Each cloud of rows lies close to a flat space through zero, with a little noise off it, and is much wider in some directions of that space than in others. After each cloud: how many dimensions does that space have?

[[   8   -4    6  -12   11   -4    3    3   -6    6   13    7   -3    2
     5    4]
 [  20  -65   54   17   46   24  -46    8   64    1   11   17   -6   22
   -32    0]
 [ -11  -67   -5    5   28   49  -19   60   17  -17  -23   27  -15   27
     3   19]
 [   3  -22  -18  -40   24   33   10   23  -38   20   15   33   25   13
    -5   27]
 [  13  -39   35    1   38    9  -26    7   38    1   15   14   -3   14
   -16    3]
 [   5  -61   31   30   25   31  -41   24   62  -20  -12    4  -16   22
   -18   -1]
 [  25   44   34  -18    8  -53    6  -55  -12   22   50  -13    3  -23
    -2  -10]
 [  36  -23   67  -15   53  -11  -27  -37   27   34   57   17   23    6
   -41    3]
 [  34   15   54  -24   33  -45   -4  -39    2   26   63    1    3  -14
   -10   -3]
 [  27   10   36  -24   33  -33    6  -21   -6   18   51   10    1   -8
     0    7]
 [  -6   27    1   22  -32   -8  -14  -43    5   10  -13  -32   25   -7
   -26  -19]
 [ -18  -69   -1   34   10   60  -33   43   49  -19  -41   12   -5   31
   -19    4]
 [   6   24   -9  -15    0  -19   13  -16  -22    9   10   -3    6  -12
     4   -3]
 [ -24 -107  -23    1   39   89  -26  102   27  -26  -40   49  -15   49
     6   30]
 [ -16 -102  -11    1   43   82  -20   93   21  -20  -26   50  -10   44
     3   30]
 [  10   22   16    2   -8  -19   -9  -48   -5   24   17  -12   24   -5
   -26   -9]
 [ -17  -43  -28    5    3   40    2   62    7  -26  -35   19  -20   21
    21   15]
 [  13  -54   44    9   45   12  -21   26   49   -9   10   18  -26   19
     2    6]
 [   1  -86   39   21   43   56  -49   31   61   -4   -8   22    6   38
   -36   11]
 [   2  -11    2  -12   18    6    5   19   -3   -2   11   15  -12    5
    10   12]]
	4

[[ -9   6  -5  -1 -18 -31  19  -5  11 -44   6 -29  14  -1  -6  11]
 [  0  -2  -4  -3  -1   2  -2  -3   0   6  -7  12  -5  -2   8   1]
 [ 27   4  -8   3   2  -9   7   4   2 -20  14 -42  11  -1 -21 -11]
 [  8   0 -14  -2   2  15  -3   0 -17   6  -1   9  -8  -3   1 -16]
 [ 59  -1  33  40  59  58 -37  25   5 104  19   7 -17   4   4 -28]
 [-19  -2  -5 -12 -15  -2   4 -13  -2 -12  -8   7   6   2   3   7]
 [ -1   1  20  23   6 -16  -2  17  29  -8  -5 -22   6  10   2  20]
 [-46  -4   9  -6 -23 -27   7  -6  17 -44 -25   9  11   7   9  37]
 [ -3  -1  -2   1  -4 -10   0   0   1  -9   3  -1   2   0   1   3]
 [ -7   3 -21 -18 -26 -30  20 -17  -8 -58   3 -22  15  -5 -11  -1]
 [ 29   4  43  50  31  -2 -16  36  55  20  16 -37   6  17 -10  23]
 [ -5  -1  15  15   3 -14   1   6  20 -15   0 -17   8   8  -4  18]
 [ -8  -7  -8 -16  10  46 -18 -15 -39  63  -9  67 -25  -8  20 -26]
 [-45  -6  -9 -24 -28 -19   7 -20 -12 -25 -24  38  -6  -1  17  17]
 [-18   2  27  22   1 -22  -4  16  39 -26  -6 -20   9  15   3  34]
 [  6   3 -18 -14 -10  -9   5  -8 -16 -21   6  -7   4  -5  -8  -6]
 [ 38   4   8  17  26  26 -13  11   1  42  16  -9  -5   1  -6 -22]
 [ -1   2 -17 -15 -13  -2   4  -7 -18 -10  -2   5   0  -9   2  -6]
 [ 24  -1  23  23  48  67 -40  14  -3 109   7  44 -24   4  15 -21]
 [-63  -2 -34 -51 -62 -51  36 -31 -17 -96 -31   8  16  -8   3  25]]
	3

[[ 24  13 -12  -9   3  16  -6 -32 -37 -30  -8   1  22 -26 -52  25]
 [  3  13 -34 -18  37 -16   7  21 -16  -8  10   9  -2  -1   8   1]
 [ 19   3 -48  22  63  42   4 -25 -39  -1  32  10   9 -21 -56  -9]
 [ -4   9   0  29  -7  16 -14 -61   0  46  32  -5  -3 -47 -41 -17]
 [ -4 -13 -30   0 -29  69 -11 -88 -22  94  51  30  28 -71 -12  -7]
 [-12  46 -16  28  60 -77  28 -65  -8  -3  24   9  12 -16 -39  22]
 [-23 -20  20   5 -22  47   5 -25  28  22  27  10  -8 -12 -12 -30]
 [ -9  -1   8 -26  24  19   6  58   0  33  -1  19  -8 -18  74 -18]
 [ 86 -20 -68   5  17 -26 -15   3 -63 -32 -46 -37   1  43  12  51]
 [ 10  -9   8  34  27  23  12 -41  -1  18  16  -2  -8 -14  -9  -9]
 [-20  -3  24 -39 -13  -7  14  11  24  24   1  13 -12 -14  72  -8]
 [-12 -26  22 -14  -1  25  33   1  23   8   0  20  -4  23  58  -3]
 [  3  -2 -21  16 -23 -24 -35  30   6  12  -2 -28 -13  17 -12 -16]
 [ 13 -37 -11 -53 -37  50  11 -39  10 -22   6   0 -16  -2  12  -4]
 [ -9  17 -34  33  46  -4   9 -43  -9   0  43   3   1 -14 -69 -13]
 [-21  26 -16 -28  -1 -73  -7  41  13   3  -4  -2  -4   8  31   6]
 [ 27   0  64  32 -61 -33 -34 -37  13  47 -39 -40 -15 -25  38  13]
 [-31  -7  54  -8 -35  13  13  23  29 -11 -16  20  14  20  19   3]
 [-14 -13  24   8 -35   5  -8  -1  29   9   0 -10 -12   8   1 -16]
 [ 77 -25  26   6  19  80   5 -79 -40 -58 -29 -22 -14 -33 -47  16]]
	9

[[ -2  23 -60   0  42 -38 -67 -20  27 -60 -61  23   6   0 -12  33]
 [ -7  11   9  14  -3  20 -14  -6  18 -25 -36 -10   8  -5 -14  10]
 [ 37 -39  -8  -1  25 -21  -7   4 -38  56  92  12 -14  13  26 -36]
 [-17  27 -26 -12   3 -17  -9  -8  19 -39 -60   9  11  -8 -10  27]
 [ -1 -25  21  -1 -13  -1  29  17 -13  31  63 -13 -29   9  16 -19]
 [-22   4  -5  16  -2 -25 -17  -5  16 -38 -51  -4 -11 -13 -16  17]
 [-34   4 -36 -31 -10 -82  41   9  -9  -2 -16  21 -21 -15  11  13]
 [ 14  10  34  18 -10  62 -13  -8   8  -5 -13 -17  26   3 -14  -4]
 [  4  -7 -12   0  11 -12 -10   1  -5   5  16   7  -7   3   7  -4]
 [-23  28   0  12  -6  19 -25  -9  37 -58 -80 -10  12  -9 -24  30]
 [  9  23 -48 -21  31  -8 -38 -11  23 -29 -19  18  12  12   3  25]
 [  2  -1  11 -11 -11  17  25   9  -5  19  29  -5  -1   9   8  -5]
 [ 13  11  -8 -15   3  10   1  -4  -6   8  -3   9  20   2   3   0]
 [ 22 -43 108  64 -33  98  10  10 -14  45  68 -56 -10   3 -11 -51]
 [ -6  -6 -10 -19  -5 -25  28  12 -12  19  29   6 -15   5  16  -5]
 [  2  -3  -1   4   8  13 -15   2   9  -7  13  -6  -8  12   0   0]
 [  0  -6  34   4 -23  37  27   9  -3  20  20 -17   1   3   2 -10]
 [-18   1  -8 -11 -10 -27  24   7  -1   0  -4   3 -13  -4   4   5]
 [ 21 -61  53  23 -17   5  40  19 -50  83 115 -17 -32   4  21 -57]
 [-31  20   9   8 -19  11   0  -1  30 -45 -63 -14  -2  -8 -20  27]]
	5

[[-27  42  -1 -54 -15  27  -1 -35 -17 -36  45  -7  -2  10  10 -10]
 [ 30 -13   0  36  23 -31   8  27  25  83 -69   2 -36 -42  -7 -18]
 [-24   9   1 -13 -19  15  -6 -15 -25 -62  36  -1  17  -1   7  10]
 [ -3  38  -5 -42  -4  24 -18   9  56   3  62 -10  -9  80  28  10]
 [-25  23   0 -33 -16  21   2 -30 -25 -46  34  -2  11   3   3  -3]
 [-41  25   7  -8 -29  16  -6 -13 -43 -78  22  -7  -7 -48  19   4]
 [ 13  -8   2  31   5 -16  -6  28  19  32 -30  -1 -22 -24   8   1]
 [  9   9  -3 -20  11   1   6 -16   9  35  -8  -1  -6  16 -11 -15]
 [ -3  34  -4 -42  -1  12   7 -22   8  24   9  -8 -22   8   0 -22]
 [-16  -5   6  13 -13  -1  -4  -1 -25 -40   0   0   7 -33   5   6]
 [-28  17   3 -35 -20  24  -4 -31 -28 -64  49  -3  21  18   1   4]
 [ 27  -2  -3  10  20 -20   9  12  21  75 -48  -2 -30 -21  -9 -20]
 [ 36 -55  -3  55  22 -31   2  33  22  51 -46  12  16  12 -18  10]
 [-44  43   3 -42 -33  32 -11 -28 -35 -88  58 -10  -1 -13  24   4]
 [ 30   7  -4   7  18 -13  -1  20  46  76 -30  -3 -31   8   1 -12]
 [-29  -2   7  10 -20   0   9 -23 -71 -58 -14   2   8 -77  -7  -7]
 [-10  -4   4  24  -9  -6  -7  14  -7 -26  -4   1  -5 -30  10  11]
 [ 10  13  -1 -18  11  -3  14 -14   0  50 -30  -2 -25 -17 -13 -26]
 [ 41 -19  -9  13  28 -13  -6  32  70  80 -13   4  -3  63  -4   6]
 [ 24 -30   4  48  19 -33  12  20  -5  62 -77   4 -20 -60 -18 -14]]
	4

[[-27  55  -5  20  -4  26  53  -1  22  -1   6 -20  22 -15 -16  24]
 [ -2   6  26   9   1   0  12 -21  21  -7   7  -7  18 -11 -11  20]
 [ 30 -45 -19 -21 -11 -29 -54  43 -10   9 -25  16 -18  19  16 -24]
 [  6 -36  11 -17  19  -9 -37 -35 -37  -4  12  15 -29   8  19 -30]
 [  5 -17   8 -11  17  -4 -21 -24 -23  -1  11  11 -19   7  10 -12]
 [ 12  -5  -1  -3   3  -8  -2  10   2   6  -2   6   2   9  -3  13]
 [ -6  11 -13   4  -4   7  12  12  -2   3  -3  -3   0   3  -1  -1]
 [ -8  -7   6   9  12  12  31 -32 -18  -6  14   1  -2   7 -10  -6]
 [ 11  -8 -14 -11  -3 -10 -22  25  -4   8 -10   7 -10  10   7  -7]
 [ 16 -22   0 -22  -5 -23 -62  15  -3   2 -11   9 -18  -5  21 -19]
 [-28  25  43  18  -1  14  21 -58  23 -19  21 -23  21 -36  -9   8]
 [ -1  21  24   5 -11  -7 -10   2  42  -6  -4 -14  21 -26  -3  25]
 [ 17 -29  -6 -10  10 -11 -15   3 -20   4  -1  17 -15  21   3 -10]
 [  5  -5 -38   6 -20   0  15  56   1  10 -25  -1   2  16  -7 -10]
 [ 20 -52  11 -25   6 -28 -70 -14 -24   0  -2  16 -29   3  25 -37]
 [ 28 -46  -5 -16  -3 -25 -43  20 -11   3 -15  16 -13  17  10 -16]
 [ 20 -16 -50 -19 -15 -15 -37  71 -16  19 -29  13 -22  23  17 -25]
 [ -8   2  -1  -7 -10  -2 -26   2   0  -2  -5  -8  -8 -14  15 -21]
 [  1   9   0   0  -2  -1  -1   9  11   1  -3  -3   6  -2  -1  10]
 [ -7  31  -7  10  -3  10  30  10  17   2   2  -8  13  -4  -9  25]]
	5
